There are 10 hidden switches. A switch that is on adds its own fixed numbers to the row, and there is some noise. The rows also spread widely along 16 directions, which tell nothing about the answers.
Known rows, each followed by its switches (1 for on, 0 for off):
[-18  14   0 -15   8  20  -4 -22 -21  13   6  -8   9 -21 -19  21  16 -24
 -13  -6   6 -20 -11 -15   4 -10 -36 -38  20   0  -1   5  27 -11 -19] | 0 0 0 0 1 0 1 0 0 1
[-68  -2  -3  26  -1   1   7  42  23   0 -37  15 -17  43  21 -42 -19 -31
   6 -35 -20  47  52 -24  -1  -9 -18  38  18   0 -13  19   0 -16  -7] | 0 1 0 1 0 0 1 1 0 0
[ 13   3   2  -5   5   6  -8 -20  -8  -1 -14  -7   8  34  13 -12  13 -21
  -7   6  -8  -8  34  -5  10  10 -10  10 -10   0  12  -7  27  -4  11] | 0 0 0 1 1 1 0 1 1 0
[ 24  10 -15  -5  21  35 -30 -42 -38   9  13  -7  -5 -15  -3  23  10  13
  -6  -7  29 -31   0 -10  18   6  20  10   9  44  19   2  26   9  25] | 0 0 1 0 1 1 1 0 1 1
[-22  -7  -3  19   3  21 -21 -34 -48  13 -22   2 -16 -25 -13  25 -10  24
 -19 -20  34  -6 -19  -3  34  16  39  33  14  34  -7   2 -17  27 -14] | 0 0 1 0 0 1 1 0 1 1
[ 43   5   0   4 -15 -26   9 -24  -8   6  22  36  30   5  35  26  23   6
  31  -1  23  -9 -20  12   3  -6  43   4  -1  11   8   9   2  33  -6] | 0 0 0 0 0 1 0 1 0 1
[  9  -7   2  36   4  -4  -3  14  -4   9 -21  -4  -2  38  12  -8  -4 -19
 -29 -19 -15  -1  21   0 -18  15   5  22  -7 -10 -28 -25   5  -9 -35] | 0 0 1 0 0 0 1 1 1 1
[-10   3 -11  29 -26  -6  20  19   2  12   3  36 -16 -20  13   7  -5   8
  16  -7  14  42 -10 -12   6 -24  46  -1  17   0 -12  -4 -23  36 -16] | 0 0 0 0 0 0 0 0 1 1
[ 48   6  -3 -13   6  15 -18  -7  -9   0 -12  11  -2   9   2   4   8   7
  -2   9   9 -31   7   4 -10  18   7   5  -3   6  20   6   5  39  -4] | 0 1 1 1 0 0 1 1 1 1
[ 27 -10 -15   7  23   4   4 -25 -35  -1  35 -36 -25  -1  31   6  24 -20
 -12  30 -21 -13  26  -4   0 -17 -24 -18  10  -4  24 -36  16  -7   6] | 1 0 1 1 1 1 1 0 1 0
[ 12  -8  14  -7  28  22 -30 -24 -21  -5   8  -9 -37   6  11 -37 -20  18
   4 -17 -10  -5  12  13  -8  41 -27  44 -13  42   5  -3  -8   7  18] | 1 1 0 0 0 1 1 1 1 0
[ -4  31  -5 -26  14  10 -13  -3  11  -2   9  12 -10   1   0 -24   1  -9
  15 -19 -14  21  14 -30 -11  15 -21  10  -1   6   6  10  18 -14  26] | 0 0 0 0 0 0 0 0 1 1
[ 38  12  -5 -40  19 -37 -11 -18  -3 -13   6 -10   9 -12   9  32  30   6
   1  -8  17  -9 -15  -9  -4  10  -2   9 -24 -25  11  -3   4  -2   3] | 0 1 1 0 1 1 1 0 0 0
[  8   9  14 -12  -1  -1   0  -8  -7  11  11  19  24   3  -4 -10   1  -6
  -5 -21   1  -7 -13  -3 -16   2 -15  -8  -5  -1 -31  -4  -3   6 -20] | 0 0 1 0 0 1 0 1 0 0
[  8   7  16  -3  16  21  -2   3   8  -8  28 -23  -5 -12   5 -16  13 -32
  -9   4  -7 -23   5   4   9  10 -20 -35   8   5   1   8  16   2  16] | 0 0 0 1 1 1 0 0 1 1
[ 48 -27  28  28  -8 -26  31 -55 -11 -25 -17 -13  -2  -6  58  26  -8   5
  26   1  15  11  10  24  21  -1  30  -3 -32 -40   5   0 -30  -7 -18] | 0 0 1 0 0 0 1 0 1 1
[  3  36 -24 -36  -6  18  10  17  28  -7  -6  34   0   5   0 -19 -17   1
  38  -4  -6  38  36 -54 -19 -10   0 -24   3  -6  29  21  15   4  34] | 0 0 1 1 0 0 0 0 1 0
[ 16  -9   1  -3 -22 -37  12  -7 -21  16 -15 -15  12 -12 -25  38 -36   4
 -18 -13  20  -2 -38  -5   5   9  25 -26  -6  -1  -8   5 -15  20 -54] | 0 1 0 0 1 1 1 1 0 0
[-10  18   1 -17  30  10 -13  19  14 -14  19 -12   2 -16  -7   8  26  -6
 -18 -18   6 -31 -25  -5 -17  39  -8  -6   4  26  15  28  19  -5   7] | 0 0 1 0 0 0 0 0 0 0
[ -4  29  -5 -21  18  23 -22  12  15 -12  32  16 -19  -6 -18 -22 -32  24
  14  -7   1  28   7 -31 -25   7  28  -2  -2  31 -13   0   6 -11  41] | 0 0 1 1 1 0 1 1 0 0
[-23 -17  11   5 -17  16  32 -41 -16 -23 -39 -11 -25 -32   2  29 -12   7
  18  17  16   4  -9   7   8  41   0 -33 -12  -1  53  30 -17  27 -36] | 1 0 0 0 0 0 1 0 1 1
[  6  21  -3 -22  -8  -4 -21  -4 -13  23 -33  24  -6 -25 -21  12  28 -13
 -20 -18  13  25  -4 -25 -13 -29 -42 -14  -5  -5  17   1  25  11 -29] | 0 0 1 0 1 0 1 0 0 1
[ 17   5  24  22  21  21 -25   8   6  -5  21  -4 -20  -3  12 -21  -6  -3
 -16 -18  -8   0  12   8 -18  13  14  -6 -16   1 -38 -25   2 -21   5] | 0 0 1 1 1 0 0 0 1 1
[ 30  13  17 -17   0 -20   2 -28   5 -27  18  35 -11  -4  22  -8  34  -2
  29  41  10  24   6   6  -2  -7   7  -9 -17 -11  29   8  -2  24  17] | 1 1 1 1 0 0 1 1 0 1
[-12   8  21  -3   7 -10   5 -15  -5  10 -21 -34   5 -37 -15  14  -6 -33
 -37 -20  17   1 -18 -19  26  -1 -20 -40   4   8  11  32  17 -34 -22] | 0 0 1 0 1 0 1 0 1 0
[ -4  13 -18 -17   1  -6  -6  -8  -3   0 -11  25 -21   1   6   4  17   0
  18   4  -3  28  14 -22 -19   0 -20   1  -8  24  52  14  25   4   3] | 1 0 0 0 0 0 1 0 0 0
[ 28  13  15 -15  13  -1 -18 -13  11  -1  -7   3  -2  17   9 -28 -29  -8
  14 -19  -9   7  33 -12  -6  13  -9  -7 -26   0  -2   3  12 -22  17] | 1 1 0 1 1 1 1 1 1 0
[ -1   5  -9  22  16   2  -8   6  -9   1  32  -2 -15  28  16  -8  -2  -8
  -5   0 -29   2  15  -6 -15  15  22  14   9   5 -23 -32  11 -17   2] | 0 0 0 1 0 0 0 0 1 1
[ 50   3  11 -12  11 -20 -17 -59 -25  13  -1  13  12  16  20   2  -8   7
   6  -2   2  -8   7  -1  15   9  14  28 -18   1  -8  -9  -5 -13   7] | 1 0 1 0 0 0 1 0 1 0
[ 18  -2  -5  16  29  38 -23 -17 -15  -8  14   5  -9 -13  29  13  18  28
  10 -26  16 -23  16   6 -17  10  15  13 -11  28   3 -15  18 -16  17] | 0 0 1 0 0 1 1 0 1 0

New rows, each followed by its switches (1 for on, 0 for off):
[ 21 -26   8  11 -18 -19  -1 -23 -45  17  -2  -1 -15 -20  -9  27  -9  19
 -21   1   2 -14 -41  24 -18  28   0 -18 -12  30  13 -13 -17  39 -62] | 1 0 0 0 0 1 0 0 0 0
[ 34 -13   8  -5   8 -27   0 -23 -26   5  -4 -40   5  -2  -6  41 -13  -1
 -28  -9   3 -30 -22   9  -4  21  -3 -15 -14  -8  -3 -12   2 -11 -50] | 0 1 0 0 1 0 1 1 0 0
[ 17  21 -15 -37   4 -10 -18 -14  -4  16 -20   5 -11   9 -17  -4 -21  -6
   4  -9   1  12  12 -37   2  14 -13   5  -4  18  35  21  20   0  11] | 1 1 0 0 1 0 1 0 1 0
[-20   7  13 -14  10   9   0 -12  -1  -6   3  -6   8  13 -20 -15 -18 -16
  -6  12  -6  -7   4  -9  19  13  -3 -13   9  10 -10  16   8  -8  10] | 0 0 0 1 0 0 1 1 0 0
[ 55 -23  15  26 -22  -2   9 -32 -15   8 -20  13  14  12  19  17 -14  -2
   9   9  14 -16  12  18  16  -8  29 -22 -16  -7   0  -4  -2  16 -26] | 0 0 0 0 0 0 1 0 1 1
[ 20  -4   4  -3  -1 -22  -2  -8   2 -14 -21  17   4   8  16  15  39   0
  -2  16  20   6   8   5  16  -7  16  23 -18 -23  12   1  -1  17   4] | 0 0 1 0 0 0 1 0 0 0
[  4   5  -3  17 -14  22 -18  -3 -15  33 -31  37   8   9  -4  -3  -9  -8
  -8 -19  14   5  22 -13  13 -28  18   6  13  -6 -33 -10  -1  21 -20] | 0 0 1 1 1 0 1 0 1 1
[-18   6   9   5  -1  31   3   5  -1  -3  -8  -2 -18 -30  -5  -7  12  -2
 -16  -7  17  16  -2  -7   2  -5 -15 -17   1  -2  -2  -1  -3  16 -12] | 0 0 1 0 1 0 0 1 1 0
[  1  11  14   4   1  20 -11 -16 -11  15  -7  15  -5   6 -21 -21   2 -27
 -16  10  -7  -6   3  -3  -8  16 -27 -24   0  34  12   9  30   2 -15] | 1 0 0 0 0 0 1 1 1 1
[ 12  16   5 -10  -7 -21   0 -20  -2  11 -11   1   3   4 -14   5 -22 -16
  -6  -6 -10  26  10 -25   2   3   3 -31 -21 -14  -1 -12  15 -28 -13] | 1 0 0 0 1 0 0 0 1 0
[ 26 -11   2  47  15 -23  -3 -21 -16   2 -18 -23 -10   4  49  43  17 -21
 -15 -26   9 -16  13   9  -8  16  13  -2 -16   7  34   6  24 -33 -41] | 1 1 1 0 1 0 1 0 1 1
[-17  -2  14   5  -2  25  14 -49 -32   4   5 -17 -13 -10  15  -6 -13 -27
  13  -3 -21  -1  16  -7  -8  15 -48 -44   6  20  28  12  13 -15 -20] | 1 0 0 1 1 1 0 0 1 1
[-39  12 -14 -10   1  29   0  -7  -6  16 -28  15  10   5   6  -2 -25  -7
  24 -55  -2  15  31 -36 -11 -17 -43  -4  21   5   1  23  19 -23 -15] | 0 1 0 0 0 0 1 1 0 0
[ 10   3 -15  -4  20  23  -9 -22 -26  -6  17 -39 -30   5   4   0 -14  -9
  -9   7 -15  -4  27 -21  11   6  -3   2  12  -3  11 -17   9 -10  22] | 0 0 1 1 1 0 0 0 1 1
[-25  14  -5   4   6   1   6  -3   0  -3   0  25  -3   4  16   5  16  -5
  19 -23 -10  13   9 -13 -35  15 -18   3   0  -6  -5  -2   9 -15 -26] | 0 1 0 0 0 0 1 0 1 1
[ 17  26  -6  -3  31   3 -27  14   4  -4  41   4 -35  -4  18 -18  34 -19
  -7   8 -14  21  15 -12 -30 -12 -19   0   3  25  25 -11  33 -12  24] | 1 0 1 1 1 0 1 1 0 1
[  1   4   6 -20  -3   4 -24  36  17  -5 -11  19  -9  -9 -27 -12   5  14
 -11   3  11   8  -6   2   7   1  21   9 -13 -19 -34 -19 -20  43   7] | 0 0 0 1 1 1 1 0 0 0
[ 22   6  19 -10 -13  17   2 -39   0 -13 -33  26   9   4   1  -7 -30  12
  26   3  20  13  22  -8  16   7  29  -9 -21 -19  -2  11 -13  13   7] | 0 0 1 1 0 0 1 1 1 1
[-11   3  -3  20  -9 -15  -4   9  -2  26 -27  23 -12  21  23 -15  13 -42
  -7  -5 -14  27  29 -14   3 -17 -16  10  12   8  16   8  17   7 -22] | 1 0 0 1 1 0 1 0 1 1
[-10  18  -5   8  -1 -13   0 -13  -5   3   1  15  -8  30  -4 -12  17 -34
  -8  23 -16  22  21 -19   6  12   3   2  -1   8  18  -3  28  -9   4] | 1 0 0 0 0 0 0 0 1 1
[ 12  31 -13 -13  -1   2   7  23  34 -10  17  46  -2  20  33 -34  25  -9
  43 -10  -3  40  31 -27 -25  -8   3  23  -5 -14   3   2  -3  26  38] | 0 0 1 0 1 1 0 0 1 1
[ 10 -16  19  13  -4 -16  14  22  19  -8   7   6  -8  12  23  -9   5  -9
   4   3  -4   2  -5  17 -23  12   3   0  -9   7  -5   6 -12  18 -17] | 0 0 0 0 1 0 1 0 0 0
[-10   9  -4   7   0  32 -15 -14 -16   4 -12   9 -11  29 -32  -8   6 -17
 -22  42  -9 -18  22  -7  -7  31   7 -20   0  21  15 -15  33  18 -13] | 1 0 0 1 1 0 1 1 1 1
[  1   0 -15  10  -3  -3   4   7  -3  11  16  42  13   5  31  21  33   5
  22   3   6  -9  -2   2 -13 -17  26   5  20  15   1   0   5  20 -12] | 0 0 0 1 0 0 1 0 0 0
[ 14  -3   2  27  -9  11 -23  36  15  -2 -28  -4 -35  10 -17  -6 -34  -2
 -20 -24   1  24  26  -7 -24  11   7 -21 -26  20  16   4  24  -2 -15] | 0 1 0 0 1 0 0 0 0 1
[ -2  -4   4  -9 -16 -15  11 -13 -19   1 -17  -4 -14  -6  -1   3  11 -19
  -6  -2  -8  19  -4  -3  -7   5 -43 -13  -6   2  33  11   8  19 -29] | 0 0 0 0 0 1 0 0 0 1
[-27   1 -22 -26   0   7   3 -17 -25   3 -37 -24  -5 -23 -15  31   2  -5
  -6 -19   7  13  10 -30  27 -16 -36 -11   4 -27  20  -2  11  -6 -14] | 0 0 0 0 0 1 1 0 0 0
[ 48  -5  16 -24  -7 -45  -7 -19 -29  12   5 -16 -19 -20   1  -4 -28   7
 -11 -14  -3  15 -36   3  10  13   3  19  -6  -5 -12  -5 -38  33 -22] | 0 1 0 1 0 1 0 1 1 1
[ -8  25  20 -25  24  33 -35  19  27 -10  12  30  -9 -20  10 -27  35   1
   9 -31  15  -7   2   4 -11   7 -25  20   1  -1 -17  18  -5  20  26] | 0 1 1 1 1 0 0 0 0 1
[ 18  -9  20  -7  -6  20  -2 -24 -16  14  -6   0  -7  15 -15 -27 -25 -18
 -10  12  -5 -10   6   4   7   3 -24  -8   2  -2 -18  -3 -18  36 -15] | 1 0 1 0 1 0 1 1 0 1
[-28   3  20  -3  16  -3   1   8   9  -8  -7 -33 -26   0   7 -29  -5 -35
 -21 -12 -19  16   9 -10   4  24 -36  -1   4  12  10  22   8 -24   1] | 0 0 0 1 1 0 0 0 1 0
[-14  -3   2  17  10  37  18 -12  -3 -23  12 -13 -13  19  14 -13 -10   1
  11   6  -6 -12  15   2 -12  39  10   9   7   4  -4   1 -11  13   5] | 0 0 1 0 0 0 0 1 1 1
[ 14   5  -7 -15  20  21  -8 -24 -20   4  48  -2  -8  -4  14   1  -8  15
  25 -10 -18 -19  -7  -2 -23  14 -11   9  14   5 -23 -23 -11   6   2] | 1 0 0 0 0 0 1 1 0 1
[ 19  -9  -5   1   0 -16   0  -7  -7   9  -7 -16   2  -4  14  34   0   3
  -8  -6  13 -19 -15   6  15   6  24   7   4  -8  -2  -2 -13  21 -24] | 1 0 0 0 1 0 1 1 0 0
[ -4  -1 -10  19  -8   6  21 -17  -1 -21 -16 -18  -4  30   3  28 -22  -1
  10   9   7   0  24 -11   2  36  47  -5 -12 -18  12  -4   6   1 -12] | 0 1 0 0 1 0 0 1 1 1
[ -4  22  16  -5   7  13 -30  12  20   2  21  43 -16   4   2 -54  14 -21
  14 -17   3  32  26  -5   6 -21 -17  13  -4  14 -19   3   7  10  41] | 1 1 0 0 1 1 0 0 0 1
[ 29  -6   0   4 -26 -19   7  16  13   0 -42  -1 -11  19 -11  -8 -30 -28
   0  -7  -5  36  40 -16  -6 -23 -17 -38 -31 -29  18   2  18   4 -17] | 0 1 0 0 1 1 1 0 0 1
[ 14   3 -10   3  -4   2   1   8   1  -1   9  17 -10   9   2 -10  -2   2
   6   5   0  11   7 -10 -14  14  15  -6  -7  37  25   7  18  15  12] | 0 0 0 0 0 1 0 0 1 0
[  7   1  10  -3   5  10  -8 -22  -6   2  -4 -12 -22  -7  30 -10  -4 -17
  12 -13  -1   9  14   0  14  -2 -23   3   6  14  28  25   4   8   9] | 1 0 0 1 1 0 0 1 0 1
[  5  -7 -12  -1  -3  53   1  -3 -26   1   1  -1 -16   1 -19  -2   9  -9
  -6  34 -13 -17  27  -6 -11 -22 -32 -40  15  -8   9 -24  15  34  -8] | 0 0 1 1 0 0 1 0 0 1
[  7  -6   8   4  -1   1  13 -39 -22   0  -2 -10 -11   8  24   1  10 -20
   6  16   2  -2   1   2   8  12 -13  10  10  18  29  18   6  15  -9] | 0 0 0 0 1 0 1 1 1 1
[-41  21 -13   6   4  21 -13  28  -2  10  16   4 -23 -14 -40  -8  -5 -10
 -34  10  -2  27  -2 -29   2 -13  16 -22  17   7 -24 -27   2   8  -2] | 1 0 1 1 1 0 0 1 0 0
[ 27  37 -11 -28   0 -25 -28  -2  -9  21   5  14  -1 -15 -23  10 -13   1
 -10 -14   7  22 -22 -34 -15   9  18 -10  -6  32  16   6  29  -3  -3] | 0 0 0 1 1 1 1 1 1 1
[  3  -4  29  18   6 -13   4 -15 -10  -1  -5 -16  -8   2   4 -15 -13 -25
 -25  -7  -1   1 -14   6   2  30  -5   5   0  27   1  25  -1  -9 -22] | 0 0 1 0 0 0 1 1 1 1
[  5  14  -3  -5   8  -3 -16 -11  -6   2  15  15   0   5   4   9   4   2
  12 -19  -3 -11 -10  -3 -23  35   8   2  -6  32  15   9  14   2  -5] | 1 0 0 0 0 1 0 0 0 1
[ 26   5  -4 -14  -1  63 -35 -10 -22  35   6  21   0 -12 -35 -10 -36  25
  -3  -2  17 -41   6  -4  12  -7  18 -20  21  23 -35 -20  -3  45   4] | 1 1 0 1 1 0 1 1 1 0
[ 44  -2   2  -9  -3 -25 -27 -13 -27   6 -25 -17 -47 -38  -9  21   0   2
 -26   0   5  22  -8  -4 -10   5 -20 -29 -30  14  55  -5  18  11 -32] | 1 1 0 1 1 1 1 0 1 1
[ 20  -4  10   3  -9  25 -10 -17 -16  17 -25   6  -3  13 -11 -16 -27  -9
 -16  -1   1   2  30 -13   4  -9  -7 -21  -8   2  -7  -7  11   5  -9] | 0 0 1 1 1 0 0 0 1 0
[ 29  13   8   0   5 -29 -11  14  24   4 -31   5   3 -14  17   7  -6  -8
  -6 -39  10  18   5 -17  -6   6   6 -13 -27 -16  10  14   9 -28 -14] | 1 0 1 0 0 0 1 0 1 0
[-17   3   5  -8   0  40 -12 -13 -16   8  -8   4 -37   7 -22 -34 -35  -6
   2   8 -30   9  21 -12 -31  29 -38 -18   2  30  10  -1   5  14 -13] | 1 0 0 1 1 0 1 0 1 1
[ 13   2  13  31   9   3 -17  -7   1   2   2   0 -16   2  15  -4 -15 -14
  -5 -26   8  11  19  -1   1  -5  12 -10 -12  14   0   7  12 -20   1] | 1 1 1 0 1 0 0 0 0 1
[ 41   3  12   2   8   5   1 -31 -14  -8  11  -9  18  20 -13  11  -7  -4
 -15  18   5 -30   1   3 -20  34  18 -35 -27  21   5  -7  30 -13 -11] | 0 0 1 0 1 1 1 1 1 0
[  0  -6   9   3  -6   2 -15 -12  -8   6 -51  -6 -17 -15   1   3 -20   3
 -10 -17  16  18  13  -4  26   7  10   0 -20  -1  13   6  -2   6 -12] | 1 0 0 1 1 1 1 1 1 0
[ 21  14 -23 -15   3  18   1 -23 -18  12 -17 -36   8   4  -5  28 -31  -9
  -8 -28   5 -15  11 -35   3  15   1 -13   8 -10  17   8  18  -5 -11] | 0 0 1 0 1 0 0 1 1 1
[  9   9  24  -7  -4  -8  -5 -19   0   2  -6  -4  -9  25 -13 -45 -29 -42
 -12  19  -8   9  14 -11  24  26  -2  -7  -6  25  15  31   1  13  21] | 1 0 1 1 1 1 0 0 1 1
[-10  12 -14   2  15  48 -15  21   4 -17  16   8 -28 -13  -6 -12  17  28
   3  -5   1   5  14  -5 -31  22   2  -2 -11  22   7 -24  17  14  17] | 0 0 0 0 0 1 0 1 1 0
[  3   0  16 -20  11   5 -27 -20 -10  18 -37 -24  10  11 -14  -3  -4 -40
 -29 -17   3 -36  16  -3  38   9 -43  -8   4  -4   8  25  19  -3  -7] | 1 1 0 1 1 0 0 0 0 0
[  8 -20  15   3  19  -6  -8 -19 -31  -3  31 -17  -6  12  13  -8  -8   0
  -5  -7 -32 -19   3  19 -18  12 -27   3  -5  -5 -38 -37 -11 -19 -21] | 0 1 0 1 0 1 1 0 0 0
[ -3   8   3   9  13  25 -24 -23 -10  13   1  31  14  28  14  -1   0 -18
  19 -11   2 -37  23   0  -4  15  -1  -4  17  55  25  38  36  -5   6] | 1 1 0 1 0 0 1 0 0 1
[ -9 -17  28  39  -3  38   3 -24 -15  -3   6  19   1  -5  -6   1 -22   3
  -1  15   7 -18   8  22  -5   4  21 -55  -8  24 -14  -3   2  -7 -23] | 1 0 1 1 0 0 1 0 0 0
[ 20 -11  12  32 -11  -9  15   4  -2   3   9  11 -20  -5  26   4 -10   3
   8  -7   2  15 -10  12 -38  10   9 -13  -8  22   5   0  -6  14 -45] | 0 1 0 0 1 0 1 1 1 1
[-10  19  15 -18  29 -17 -15 -33  -6 -12   4 -38   3 -11 -17  17 -28 -21
  -8 -37  -2  -5  -6 -23  14  30 -15 -16  -6  10   7  33  27 -71   6] | 0 1 0 0 0 0 1 0 0 1
[-10 -11  25  32  11   6  10 -31  -6 -23   7  -8 -18  13  41 -14  -3  -8
   8   7   2  13  17  13  11  17  27  26  -4  -1 -14  -2 -19 -11   6] | 0 0 1 1 1 0 1 1 1 1
[  0  -4  14   3   4  24   5 -20 -13  -4 -27 -15 -21 -14   5 -15 -10 -17
  -8  -6   9   0   2  -4   4  19 -31  -5   4  31  44  42   9  14  -8] | 0 0 1 0 0 0 1 1 1 1
[ 40   0  27   4   8  -8 -27 -37 -31  13  11  17  -3  -6   6  -9  -1  10
 -11 -20   6  -1 -16  14 -17  16   4  18 -23  23 -26 -18  -7   0 -18] | 0 0 1 0 1 1 1 0 1 1
